There are 4 ways to turn a row about zero (a turn may also mirror it). The second row of each pair is the first, turned, with some noise. The first 40 pairs use one turn. New pairs use 3 turns, one after the other, and a turn may come again.
(in the rows, 128 means zero)
Known pairs, each followed by its turns in order:
[137 112 114 166 168 156  70 161 126]
[146 153 144 102 129 151 114 200  97] -> (3)

[144 112 114 132 132  61 154 170 155]
[164 139 157  82  96 107 169 106 133] -> (0)

[127 164 191 131 133 124 119 145 142]
[119 109 165 167 148 148 118 107  90] -> (1)

[129 128 157 107 154 144 132  84 154]
[119 155 142 141 141 141 170 167 142] -> (2)

[111  90  88 133 131 121 129 144 173]
[132 129 145 102 120  78 101 165 147] -> (1)

[150 126 141 137 171 100 164 145 143]
[117 109 145  96 117  82 159 116 124] -> (0)

[107 144  53 118 151 102  81 122 157]
[ 91 125 143 103 133 120  82 148 208] -> (1)

[139 131 128 156 169 111 145 129 145]
[149 161 103 137 161 126 140 138 117] -> (3)

[ 79 135 182 124 125  85 168 146  84]
[111 157  87 151  61  73 142 111 115] -> (0)

[117 106 101 141 113  96  79 136 103]
[101  87 101 110 146 113 143 148 163] -> (1)

[119 159  83 165  85 117 138  82 139]
[128 165 109 124 177 142  78 108 160] -> (2)

[128 124 148 119 152 128 127 131 158]
[141 114 153 128 123 128  97 130 115] -> (1)

[169  78 134 122 128 142  94 129  67]
[138  78  78  93  98 141 162 109 123] -> (1)

[128 109 103 145 136 122 121 196 132]
[115 105 164  97 128  78 147 115 136] -> (1)

[ 80  89 154 104 132 128 161 145 146]
[192 128 110 141  95 113 149 154 136] -> (2)

[ 98 143 101 103 141 144 116 174  90]
[139 114 139  83 134 129  74 146 164] -> (3)

[106 128 139 125 132 125 134  91 118]
[151 134 119 143 134 158 126 156 132] -> (1)

[143  99 122 222 140 109 128  75 134]
[141 141  67 183 122 144 182 175  91] -> (3)

[140 149 112 136 136  93 108 134 177]
[103 151 114 179 135 116 124 102 121] -> (2)

[ 82  56 124 167 155 117  98 152 102]
[208  94  82 159 120 103 146 125 141] -> (0)

[ 93 119 166 143 109  78 142 112  96]
[131  89 127 174 146 119 161 136 173] -> (3)

[123  99 119 119 123  90 138 127 149]
[151 128 128 171 128 102 111 129 133] -> (2)

[147  78 134 113 179 185  75 144 147]
[ 79  98 108 145  92 147 154 196  86] -> (2)

[153 108  86 102 118  93 164 144 154]
[140 175 116 131  95  90 130  94 152] -> (3)

[101 125  82 138 115 133 111 129 101]
[108 136 118 115 120 122 161 146 174] -> (1)

[122 104 140 140 172 114 155 102 103]
[122 118  93 115 141  74 134 128 127] -> (0)

[110 157 113  85 147 103 160 134  51]
[ 96 164  59 108 115 121 136  79  94] -> (0)

[107 137  98 124 142 143 140 115 112]
[119 123 100 122 140 132 108 103 141] -> (0)

[ 87 143 143 131 110 152 151 105 149]
[105 113 117 145 135 174 124  99 137] -> (3)

[151  70  89  72 164 112 177 176 127]
[206 180 149  93  97 105 116  88 163] -> (3)

[160 115  98 105 175  93 150 117 171]
[116 150 133 183 163  71 140 149 102] -> (2)

[ 79  90 131 139  93 145 108 179 127]
[159  94  85 127  73 150 102 126 128] -> (2)

[127 192 121 168 146 148 168 112 126]
[130 190 121  83 165 139 140  98 109] -> (2)

[108 110 103 131 131 140 117  95 109]
[144 131  94 128 162 130 104 133 145] -> (0)

[ 92 138 161 131 126 134 108 122 124]
[120 109 145 157 125 155 138 149 125] -> (1)

[110 106 144  86  93 124  96  90 114]
[140 189 114 169 150 131 111 145 118] -> (0)

[129  98 121 119 127 133 157 132 110]
[154 110 132 114 137 113 118 150 119] -> (2)

[136 159 153 103 133 118 139 139 122]
[121 118 146 125 164 106 116 103 132] -> (3)

[ 88 103 106 138  66 159 122 179 144]
[161 124 132 176  94 182 141 110 179] -> (0)

[ 89 115 114 156  76  97 146 192 155]
[106 164 139 180 105 130  89 149 193] -> (3)

New pairs, each followed by its turns in order:
[103 113  79 139 122 139 146 125  91]
[ 71 143 115 146 146 140 144 148 113] -> (3) (3) (1)

[ 87  83  47 124  84  83  89 203 176]
[151 137  47 133 176 192 223 149 156] -> (0) (3) (1)

[175 130 101 135 142 118 126 181 149]
[152 131 135  73 151 161 130  96 128] -> (2) (0) (0)

[166  95 153 160 104 134 182 145  93]
[127 133  90 112 145  58 157 129 168] -> (1) (0) (2)

[101 182 108 139 133  90 141 115 113]
[115 130 131 153 102 155 139  70 162] -> (0) (0) (1)

[148 141 137 150  83 111 132 144 112]
[121  78 130 145 153 128 123 108 121] -> (3) (0) (2)

[ 85  91 117 155 110 137 161 116 127]
[124 109 151 164 124 156 179 130 129] -> (0) (0) (2)

[118 105  70 141 120 136 141 181  44]
[ 64 113 145  71 104 114 183  78 145] -> (1) (1) (2)

[134 155 124 140 160 148 135 119 168]
[120 159 137 129 122 124 109  79 123] -> (3) (2) (0)

[189 116 122 159 104 108 118 114 124]
[110 109 145 113 126 110 185 136 106] -> (3) (2) (3)

[ 86 120 135 153 130  73  65 174  97]
[195 117 195 144 160 172 118 131 147] -> (3) (0) (2)

[110 142 178 132 166 115 124 119 149]
[124 175 151  89 135 133 121 108 113] -> (2) (1) (2)

[146  90 133  71 181 159  97  80 122]
[118 132 162 126 137  67 207  97 123] -> (3) (2) (0)

[177 108 188  65 167 138 186 101 102]
[ 94 101  58 105  60 151 107  72 125] -> (1) (1) (3)

[143 105 117 170  44 112  75 100 117]
[ 61  76 149 160 173 157  92 154 136] -> (3) (2) (2)

[145 134 183 110 161 135 165 171 144]
[107 139 179 119 135 140 150 174  86] -> (0) (2) (0)

[108 144 139 147 126 152 113 170 117]
[130 130  88 149 139 132 129 123  87] -> (0) (0) (2)

[163 174 178 126 119 155 143 113 141]
[160 136 132  72 101  89 130 111 109] -> (3) (3) (1)

[118  79 123 122 131 144  84 201  93]
[142  71 147 179 168 168 151 127  94] -> (3) (3) (1)

[146 134 138 156 125 148 133 111 113]
[155 121 129 136 130 133 156 140 154] -> (2) (0) (1)

[127 153 158 141 187 137 116  93  69]
[155  63 134 131 166 170  85 144 127] -> (2) (1) (3)

[132 144 126 125 119  95  88 144 117]
[126 138 133 119 127 145 104  93 101] -> (1) (3) (3)

[154  53  85 132 143  98 148  73 179]
[192 193 177  96 130 115  95  92 109] -> (0) (2) (2)

[161 144 135 130 196  92 129 155  66]
[174 131 121 119  95  99 169  98  64] -> (1) (2) (2)

[117 148 118 152 151 169 151 130 180]
[175 117 115 145 122 147 181 137 121] -> (0) (1) (0)

[186 173 140 148  82 118 125 127  94]
[182 163 114 111  81 148 148 119  88] -> (2) (3) (1)

[179 152 141  56 140 137  89 164  94]
[149 110 133 177 164  89 120 156  50] -> (3) (2) (1)

[148  82 136 119  95  77  95 106  92]
[151 111 143 188 173 154  83 131 124] -> (2) (3) (3)

[149  92  57 133 135  85 124 131 100]
[110 176 164 154 131 112  81 172 115] -> (3) (2) (2)

[ 96 102 121 137 108 105 104 123 128]
[148 133  99 123 105 109 119 129  96] -> (3) (2) (3)

[100 135 144 116 128  60 142 111 132]
[139 136 105 114 150 134 160 188 110] -> (2) (1) (3)

[190 104 119  94  97 128 126 141 120]
[ 61 134 125 129 124 130 114 167 110] -> (0) (1) (0)

[147 124 139  89 102 134 110 146 153]
[ 90 117 118 129 113 105  96 154 112] -> (1) (2) (1)

[119 121 118 144 167 177 167  97 128]
[103 156  71 143 152 119 104 134 153] -> (2) (0) (0)

[117 121  89 122 135 128 124  98  94]
[110 136 100 165 109 130 139 135 149] -> (2) (2) (3)

[ 86 199 100 102 150 144 121 133 110]
[ 97 128 123 172 129 191  76 134 145] -> (2) (0) (1)

[101 110 137 164 126  78  72  93  54]
[114  79 117 145  68 162 137 203  87] -> (2) (0) (0)

[ 93  91 100 161 134  81 170 145 219]
[135 126 149 240 178 137 107 119 163] -> (3) (1) (1)

[116 133 116  63  99 168  95 118 150]
[142 163 166 123  77 131 141 125  77] -> (2) (1) (0)

[ 96 125 105 113 106  92  67 141 135]
[158  81 146 121 137 169  88 152 136] -> (2) (2) (0)

[100  94 132 120 161 189 155 188 108]
[148 116 179 161 163 142 165 174  84] -> (1) (2) (2)

[139 155 168 118 135 157 111 119 153]
[108 103 101 124 113 165 155 142 134] -> (1) (2) (2)

